There are 9 hidden switches. A switch that is on adds its own fixed numbers to the row, and there is some noise. The rows also spread widely along 11 directions, which tell nothing about the answers.
Known rows, each followed by its switches (1 for on, 0 for off):
[  9,  11,   1,   2,   4,  11,  -9,  -2,  10, -14,   0, -18,   2,  11,  10,
 -20,  -8, -11, -11,  -1,  16,   8,   3,  10,  -1, -15,  -3,   9,  -3,   5,
   3,   8,  -4,  -7,  -8,   7,  10,  -3,  -2] | 0 0 1 0 0 1 0 1 1
[ -5,   7,   2,  -4,   4, -15,  22,   7,   3,  -7,  15, -22,   3, -12,  10,
  -6,  -2,  -3,  -3,  -1,  -8, -21,  -5,  12,  -8,  -1, -11,  10,  -8, -15,
  15, -12,  -6,  -8,   4,  -5,   3, -12,   1] | 0 0 0 1 1 0 0 0 1
[  7,   5,   8,  -1,  -2,  -5,  18,  -5,   8,  11,   9,  -5,   2,   7,   9,
  -5,   4,  -4,  -1,   7,  -2, -16, -18,   7,  -3,  -3,   2,  -2,  -3,   1,
   8,  -9,  -1, -11,  -1,  -6,   1,   3,  -1] | 0 1 1 0 0 0 1 1 0
[ -3,  11,  23,  16, -13,  31,  -8,   6,   5,  -9,   7, -10,  -6,  -7, -15,
 -18,  -6, -11,   3,   7,  19, -13, -10,   8, -17, -30,   8,   2,  -1,   0,
  21,  19, -14,  -7,  14,  -2,  12,   2,  19] | 0 0 0 1 0 1 0 0 1
[-10,  12,   6,   5,  -5,  13,   2,  10,   7,  -5,  18, -19,   0,  -5, -15,
  -8,  14, -16,  -7,   1,  11,  -4, -12,  29,  -9,  -6,  10,   5, -11,  -4,
  -3,   7,   5,  -8,  -1,  -1,  18,   1,   2] | 0 1 0 0 1 1 0 1 1
[ -7,   9,   4,  -4,   6, -10,   2,   1,   3, -10,  19, -30,   7,  -2,   9,
 -10,  -9,  -3,  -1, -10,  -3, -14,  -6,  10,   3,   6,  -5,   7, -10,  -6,
  -2, -15,   5, -11,  -5,   1,   8,  -8,  -1] | 0 0 0 1 1 0 1 0 1
[-19,   2, -11,  -7,  -2,  -6,  16,  13,  16,  -4,   9, -15,   7,   8,  -1,
  -8,   2, -13,  -4,   2,  -6,   3,   0,  11,  -7,   0,  -3,   7,  -4,  -2,
  -2,   2,  -3, -10,  13,  13,   8,  -4, -13] | 0 0 1 0 1 1 0 0 0
[-11,  -9,   4,  -3,   1,   2,  17,  -3,  10,  -5,   9,  -8,  13,   0, -11,
   0,   1, -16,   7,   7,  -8,   2,  -5,   8,   7,   3,   6,   0,   3,   1,
  -2,   6,   3,  -5,  13,   6,   8,  -5,   0] | 1 0 1 0 1 0 1 0 1
[ -9,  -3,   4,   1,  -4,   0,  14,   0,   9,  18,   3,   1,   9,  11,  13,
 -11,   2,  -2,   5,   1,  -3, -11, -25,   9,   8,   8,  10, -10,  -3,   6,
 -10, -14,   6, -12,  -5,   1,  -3,   6,  -8] | 0 1 1 1 1 0 0 1 0
[ -6,   3,  16,  -2,  -5,   0,  -6, -15,   6,  -3,   9, -10,   4,  17,  17,
 -15, -15,   0,   8,  -4,  10, -22,  -9, -24,  -4,  -7,   4,   1,  -2,   6,
  -4, -10,   3, -18,  -1,   2,  -9,   7,   0] | 0 1 1 0 0 0 1 1 1
[ 13,  20,  -5,  -2,   6,   2,   8,   2,   7,   9,  13, -13,  -3,  15,  22,
 -10,  14,   0, -17,   7,  10,  -6, -24,  24, -24,  -5,   2,   3, -11,  -3,
   1, -10,   4, -23, -23,  -5,   9,   9,  -6] | 0 0 1 1 1 0 1 1 0
[ -7,   6,  -2,  10,   7,  25,  14,   4,   1,   4,  -1, -12,  14,  -5, -13,
  -7,  11,  -8,  -1,   9,   5,   4, -14,  39, -19,   3,  12,   1,  -2,  -9,
  -2,  20,  -6,  -4,   1,  -9,   6,   8,   8] | 1 1 1 0 1 1 0 0 0
[-24, -15,  -8,   3,  -2,   3,  20,   8,   4, -11,   5, -14,  16,  -6,  -4,
  -6,  -5, -18,   1,   0,  -2,  -4,  -7,   6,  14,  11,   0,  11,   0, -10,
   1,  -4,  -5,  -1,  18,   8,  -8,  -1, -12] | 0 1 1 0 1 1 0 1 1
[ -5,  14,  23,  -8,   4,  -5,   6, -14,   3, -17,  17, -20,   5,   3,  -6,
  -4,  -6,  -5,   4,   9,  -1, -10,   5,  -7, -15, -12,  -3,  19,  -2, -11,
  14,   1,  -9, -16,  23,  -9,   2,  -5,   9] | 0 0 1 1 0 1 1 1 0
[ 12, -15,  -5,   7,   1,  -5,  25, -21,   6,   0,   3,  -6,  -2,   1,  20,
  -7,  -9, -10,  10,   0,  14, -24,   9,  -8, -11,  -5, -21,   5,   3, -14,
  14,  -2, -13,  -3,   3,   9, -16,  -2,  -3] | 1 0 1 0 1 1 0 0 1
[-11,   9,  -3,  -2,   0,   5,   5,   9,   7, -12,  15, -26,   6,  -2,   0,
  -9,  -1, -13,  -9,  -1,   6,  -4,  -8,  18,  -9,  -1,   0,  13,  -8, -11,
   1,  -1,  -3,  -9,   4,   2,   4,  -1,  -6] | 0 0 1 0 1 1 1 1 1
[-18,  15,   6, -16,  -4,  -5,  24,  10,  12,  12,   0,  -9,   8,  -3,   3,
  -9,  -3,   4,   9,  -1, -12, -16,  -5,  11, -24,  -6,   2,  -4,  -5,  -4,
   0,   3, -12,  -7,  10,  -6,  -5, -10,   4] | 0 0 1 0 1 0 0 1 0
[  7,   4,  10,  -3,  10,  10,   8, -29,   0,  -3,   1,   3,   9,  18,   2,
   0,   2,   6,   4,  11,  13,  -1,  -4, -10, -20,  -7,   5,   3,   3,   0,
  -5,  11,  -2, -22,  -2,  -8,  -4,  12,   8] | 0 1 1 0 0 0 1 1 0
[  4,   6, -10,  -4,   9,   1,  14,   6,   7,  -5,  -2, -15,   8,   4,   4,
  -8,  -4,  -2, -11,   0,   0,   4,  -3,  18,  -5,   0,  -7,   3,  -2,  -1,
   2,   6,  -8,  -5,  -3,   1,   6,  -7,  -4] | 0 1 0 0 0 0 1 1 0
[-14,  -5,  -3,   9,   3,   7,   6,  -2,   2,   7,  11, -12,   7,  10,   9,
 -13,   3,  -7,   0,   1,   9, -11, -20,   4,  -6,   9,   8,   5,   1,  -3,
  -7,  -8,   3, -14,   4,   3,  -5,  14,  -7] | 1 1 1 1 0 1 0 1 0
[-21,  -5,  10, -11,   2,   1,  16, -14,   3, -12,   4,  -1,  13,  10,  -2,
  -1, -10,  -3,   9,   8,   6, -10,   3, -30, -21,  -9,   3,  12,   6,  -7,
   2,  11, -11, -18,  28,  -2, -14,   5,   4] | 0 0 1 0 0 1 1 1 1
[-20,  20,  19, -23,  -8, -14,   5,  11,  25,  -4,  13, -18,   5,  11,  -4,
 -14,  -5, -11,   2,   3, -20,   0,   2,   7,  -4,  -8,   9,  -1,  -7,  12,
  -5,   0,   4, -13,  17,   3,  18, -18,  -1] | 1 0 1 0 1 0 1 1 0
[-15,   4,  26,   0, -15,  10, -14,  -2,  13,   2,   9, -13,   3,   1,  -8,
 -17, -18, -12,  17, -12,   5, -15,  -5,   1,  16,  -7,  13, -12,  -7,   9,
  -9,  -1,   4,  -2,   5,   5,   7,  -8,   7] | 0 0 0 0 1 1 0 1 1
[ -6,  26,  31, -16,   7,   1,   4,  -9,   2, -17,   5, -21,  13,  -5,  -4,
  -7, -11,   1,   3,   4,  -9,  -7,   2,  10, -14, -12,   9,   9,  -8,  -5,
   8,   7,  -7, -13,   6, -21,   6, -13,  19] | 0 0 1 0 1 0 1 1 1
[-13,  14,  12,  -9,  10,  -1,  -1, -21,   0,  -3,   8, -17,  13,   8,   0,
  -6, -10,   8,  16,  -6,   4, -10,  11,  -9, -22,  -1,   0,   6,  -2,  -7,
 -13,   9,  -5, -14,   6,  -6,  -4,   2,  12] | 0 0 1 0 0 1 0 0 0
[ -7,  13,  10,  -3,  -9,  16,  -8,   3,  15,  -3,   7, -11,   1,  14,  -8,
 -11,  -3,  -9,   0,   1,  12,   1,  -6,   8, -13, -13,   9,  -4,  -7,   6,
  -5,  12,   0, -15,   4,   4,  12,   2,   2] | 0 0 0 0 1 1 1 1 0
[  5,  -2,   0,   0,   0,  -1,  17,  -4,   8,  11,   6,  -4,   1,   6,   4,
  -2,  -3,  -6,   2,   2,   5, -14,  -9,   5,  -6,  -2,  -3,  -3,  -1,  -5,
   4,  -2,  -6,  -7,   3,   0,  -2,   1,   0] | 0 0 0 0 0 1 1 1 0

New rows, each followed by its switches (1 for on, 0 for off):
[  9,   2,   7,   9,  13,  11,  12,  -8,   0,  -4,   1,  -6,   9,   6,   2,
  -9,   7, -10, -11,  17,   7,   5, -17,  20,  -5,  -2,   9,  11,   3,  -5,
  11,   4,  -2, -12,   2, -12,   6,   7,   4] | 1 1 1 1 0 1 0 1 0
[-13,  20,   7,   4, -14,   8,  -6,  27,  15,  11,  18, -34,  -1,  -8,  -5,
 -21,  -6, -13,   1, -13,  -4, -16, -16,  39,   4,   2,   6,  -3, -12,   1,
  -2,  -6,  -3,   8,   3,   4,  10,  -6,  -3] | 0 1 1 0 0 1 1 1 0
[ -6,  -5,   5,  -2,  -4,   4,  35,   3,   5,  -1,  -3,   0,   8,  -8,  -7,
   2,  -3,  -6,   4,  12,  -6, -15, -11,   7, -11,  -4,  -2,   1,   0, -11,
  19,   6, -18,  -5,  20,  -8,  -7,  -6,   5] | 0 1 0 0 1 0 1 1 0
[ -8,   8,  -3, -18,   5, -26,  22, -11,  11,   9,  30,  -8,   1,  19,   2,
   8,  22,  -8,  -2,  10,  -2,  -9,  -6,  -5, -21,   2,   0,  11,  -4,  -5,
  -9,  -9,  10, -25,   8,   0,   8,   7,  -8] | 0 0 1 0 0 1 1 1 0
[-11,   7,  15,   0,  -7,   4, -11,  -8,  11, -10,  13, -15,   0,  18,  14,
 -19,  -7,  -7,   1,   3,  10, -14,  -9, -17, -14, -14,   8,   4,  -3,   9,
   0,  -5,   9, -26,  -1,   8,   7,   5,  -1] | 1 0 1 0 1 0 0 0 1
[ -2,   0,  22,   2,   5,   1,   9, -24,  -1, -16,  13, -22,  12,  -9, -14,
  -3,  -7, -12,  15,   2,  -2, -11,  11,   8,   4,   3,  -4,  13,  -1, -15,
   6,   2,  -6,  -2,  18,  -8,  -4,  -9,  10] | 1 1 1 0 1 1 0 1 0
[  3, -13,  -6,   6,   3,  -3,  22, -12,   5,   4,  11,  -8,   4,   0,  -4,
   1,   6, -14,   5,   4,   4,  -6,  -1,   9,  10,   7,  -8,   7,   2,  -9,
   2,  -4,  -3,   1,   9,   6,  -2,   2,  -7] | 0 1 1 0 0 1 0 1 0
[ -4,   3,   3,   5,   7,   7,   1,  -7,   5,  -2,   5, -23,  11,   0,   1,
 -13,  -9,  -9,   6,  -5,   1,  -4,  -1,  18,   3,   8,  -1,   2,  -2,  -6,
  -5,   0,  -1,  -3,   0,   3,   2,  -3,   1] | 1 0 1 0 1 1 0 0 0
[-21,   1,  -3,  -9,  -6, -16,  18,   2,  10,   0,  24, -18,   1,   0,   4,
  -3,   6,  -9,   5,  -4,  -2, -20,  -4,  -6, -10,   2,  -5,   9,  -6,  -7,
  -4, -13,   4, -13,   9,   9,  -2,  -3,  -9] | 0 0 1 0 1 0 0 1 1
[ -1,   8,  -2,  -3,   3,  13,  -8,  -6,  11,   1,  -1,  -6,   7,  26,  15,
 -14,  -6,   1,  -4,   1,  11,   6, -13,   0,  -9,  -4,   9,  -6,  -2,  11,
 -14,   3,   6, -23, -14,   8,   6,  10,  -6] | 0 0 1 0 1 0 1 0 0
[-11,  -2,  -6,   3,   5,   5,  16,   2,   2,   1,   4, -15,  14,  -1,  -1,
  -5,  -2,   0,   3,   0,  -3,  -7, -11,  10,  -6,   9,   0,   3,   1,  -7,
  -2,   2,  -7,  -5,   7,   2,  -4,   5,  -1] | 0 1 1 0 0 0 1 0 0
[  4,  10,  13,  -5,  18, -11,   7, -10,   2, -12,   4, -14,  15,  15,  17,
 -13,  -3,  -5, -14,  14,  -9,   3, -10,  10,   0,   2,   8,  13,  -1,  -1,
   8,  -8,   4, -22,   0, -14,  11,   0,   0] | 1 1 1 1 0 1 0 0 0
[-27,   1,   4,   4,   1,  13,   2,   3,  -6,  -8,  11, -26,  13,  -4,   0,
  -5, -15,  -2,   2,  -6,   7, -22, -21,  -4, -14,  10,   7,  11,  -4, -20,
   0,  -8,  -7, -15,  14,  -4, -15,   9,   0] | 0 0 0 0 1 1 1 1 0
[-19,  11,   1, -13,   9,  11,   1,  -4,   4,  -5,  -1, -14,  15,   7, -13,
  -4,  -9,   9,   9,  -7,   3,   8,   8,   0, -19,  -1,   4,  -1,   1,   1,
 -20,  22,  -7, -10,   9,   1,   1,  -4,   9] | 0 0 0 0 0 0 1 1 0
[ -4, -11,  -9,   1,   9,  -7,  23,   3,   4,   1,   4,  -4,  10,   9,   9,
   1,   2, -11, -15,  10,  -2,  -2, -24,   2,   8,   7,   4,   9,   1,  -7,
   8, -12,   0, -14,   6,   0,   1,   3, -11] | 0 0 0 0 0 1 0 1 0
[-32,  12,  15, -21,   5, -10,  17,  -6,   2,  -3,  12,  -9,  20,  11,   1,
   0,   4,  -1,   2,   5,  -8, -10, -10,  -4, -22,   5,  18,   8,  -7,  -7,
 -16,   1,   6, -27,  13, -15,  -3,   6,   3] | 0 1 1 0 1 1 1 1 1
[ -5,   8,  -2,   8,   3,   3,   3,   1,   2, -14,  20, -40,   1,  -8,   6,
 -11,  -7,  -6,  -1,  -3,   4, -22,  -5,  11, -19,   3, -13,  16,  -6, -17,
  12,  -9,  -7,  -9,   4,   4,  -3,  -2,  -1] | 1 0 1 0 1 0 1 0 0
[  3,  -1,  -5,   4,  -1,  12,  20,   1,  11,  -1,  -1, -11,   2,  -1,  -2,
  -9,  -6, -13,   4,   6,   6,  -6,   3,  17, -16,  -7,  -9,   3,   1,  -9,
  13,  15, -18,   1,  13,   6,   0,  -4,   2] | 1 0 1 0 1 1 1 0 0
[ -7,  -6,   1,  -9,   3, -10,  28,  -3,  11,   0,   3,  -1,  11,   9,  11,
  -6,   1, -11,   1,   9,  -6,  -5,  -5,   7,  -5,   2,   2,   1,   0,  -3,
   0,   1,  -1, -11,  11,  -1,   1,  -1,  -5] | 1 1 1 1 1 1 1 0 1
[-10,   8,   5,  -9,  -1,  -3,  11, -13,  11,   7,  18,  -6,   1,  12,  -6,
  -3,  12,  -4,  13,   0,   7,  -5,   7,   2, -21,  -5,  -1,   2,  -5,  -3,
 -14,   6,   2, -16,   7,   2,   3,   3,   1] | 0 0 1 1 1 1 0 1 0
[  4,   8,   7,  -7,  -1,  -7,   7,   3,  18,  -2,  -1, -12,   2,   8,  11,
 -20, -16,  -7,   2,  -1,  -6,  -1,   9,   8,   4, -12, -10,   0,  -1,   7,
  10,   1, -12,  -1,   8,   7,   8, -15,  -2] | 0 0 1 1 0 1 0 0 0
[ -2,  -7,  11,  -1,  -2,   7,  12, -13,   8,  14,  -6,   7,  11,  15,  16,
  -9, -16,  -2,  11,   3,   4, -12, -15,  -5,   4,   1,   7, -10,   1,   2,
  -3,  -7,  -6, -12,   3,  -2, -14,   7,  -2] | 0 0 1 1 1 1 1 1 0
[ -4,   7,   9,   0,  -5,   6, -10, -10,   7,  -3,   5, -22,   4,   8,  11,
 -17, -21,   5,  14, -15,  10, -20,   3,  -5,  -8,  -3,  -8,  -7,  -7,   1,
  -8,  -2,  -3, -10,  -6,   6,  -6,  -1,   2] | 0 1 0 0 1 0 1 0 0
[ -3,  -6,   9,   9,  -2,  11,  16,  -6,  -1,   0,   5,  -7,   8, -10,  -5,
  -5,  -2,  -7,   8,   2,   4, -16, -12,   4,   5,  -1,   2,   3,   1,  -7,
   9,   0,  -8,   1,   8,  -3,  -8,   1,   6] | 0 1 1 0 0 0 0 1 1
[  0,   6,   1,   2,  -9,   1,   3,   6,  16,  12,   9, -15,  -8,   0,   7,
 -18,  -8, -10,   8, -12,  12, -20,   3,  10,  -9,  -9,  -6,  -8,  -6,   3,
  -2,   4,  -5,   3,  -2,  11,   4,  -9,   1] | 1 0 0 0 0 1 0 1 1
[-35,  -1, -14, -10,   7,  -6,  21,  15,   7,   3,  14, -16,  15,   3,  -7,
   1,   5,  -8,  -1,  -1,  -8,  -1, -11,  15, -13,  19,   6,   5,  -3, -10,
 -17,   0,   2, -12,  17,   3,   1,   1,  -9] | 1 0 0 1 1 1 1 1 0
[ -8,  -1,  13,   0,   7,  16,   8,  -1,   6,  -7,  -7,  -4,  20,   3, -11,
  -7,  -4, -11,  -2,  13, -10,  15, -15,  17,  12,   2,  19,  -1,   3,   5,
   1,   8,  -1,  -7,   9,  -5,  10,  -6,   5] | 1 0 1 0 1 0 0 1 0
[ -7,  14,   1,   2,   7,  12,   3,   6,   1,   2,  12, -22,   7,  -3, -11,
  -2,   4,  -4,  -5,   0,   6,  -4, -14,  24, -14,   2,   8,   5,  -7,  -9,
  -3,   8,  -3,  -8,   2,  -8,   7,   3,   7] | 0 0 0 0 0 1 1 1 0
[ -3,   1,   8,  -5,  -3,  -4,  12,   0,  16,  -6,  10, -11,   2,   8,  -5,
 -12,  -3, -16,   1,   7,  -4,   1,   7,  10,   1,  -7,  -4,   6,   1,   3,
   5,   6,  -7,  -4,  19,   6,   9,  -8,  -2] | 1 1 1 1 0 1 1 1 0
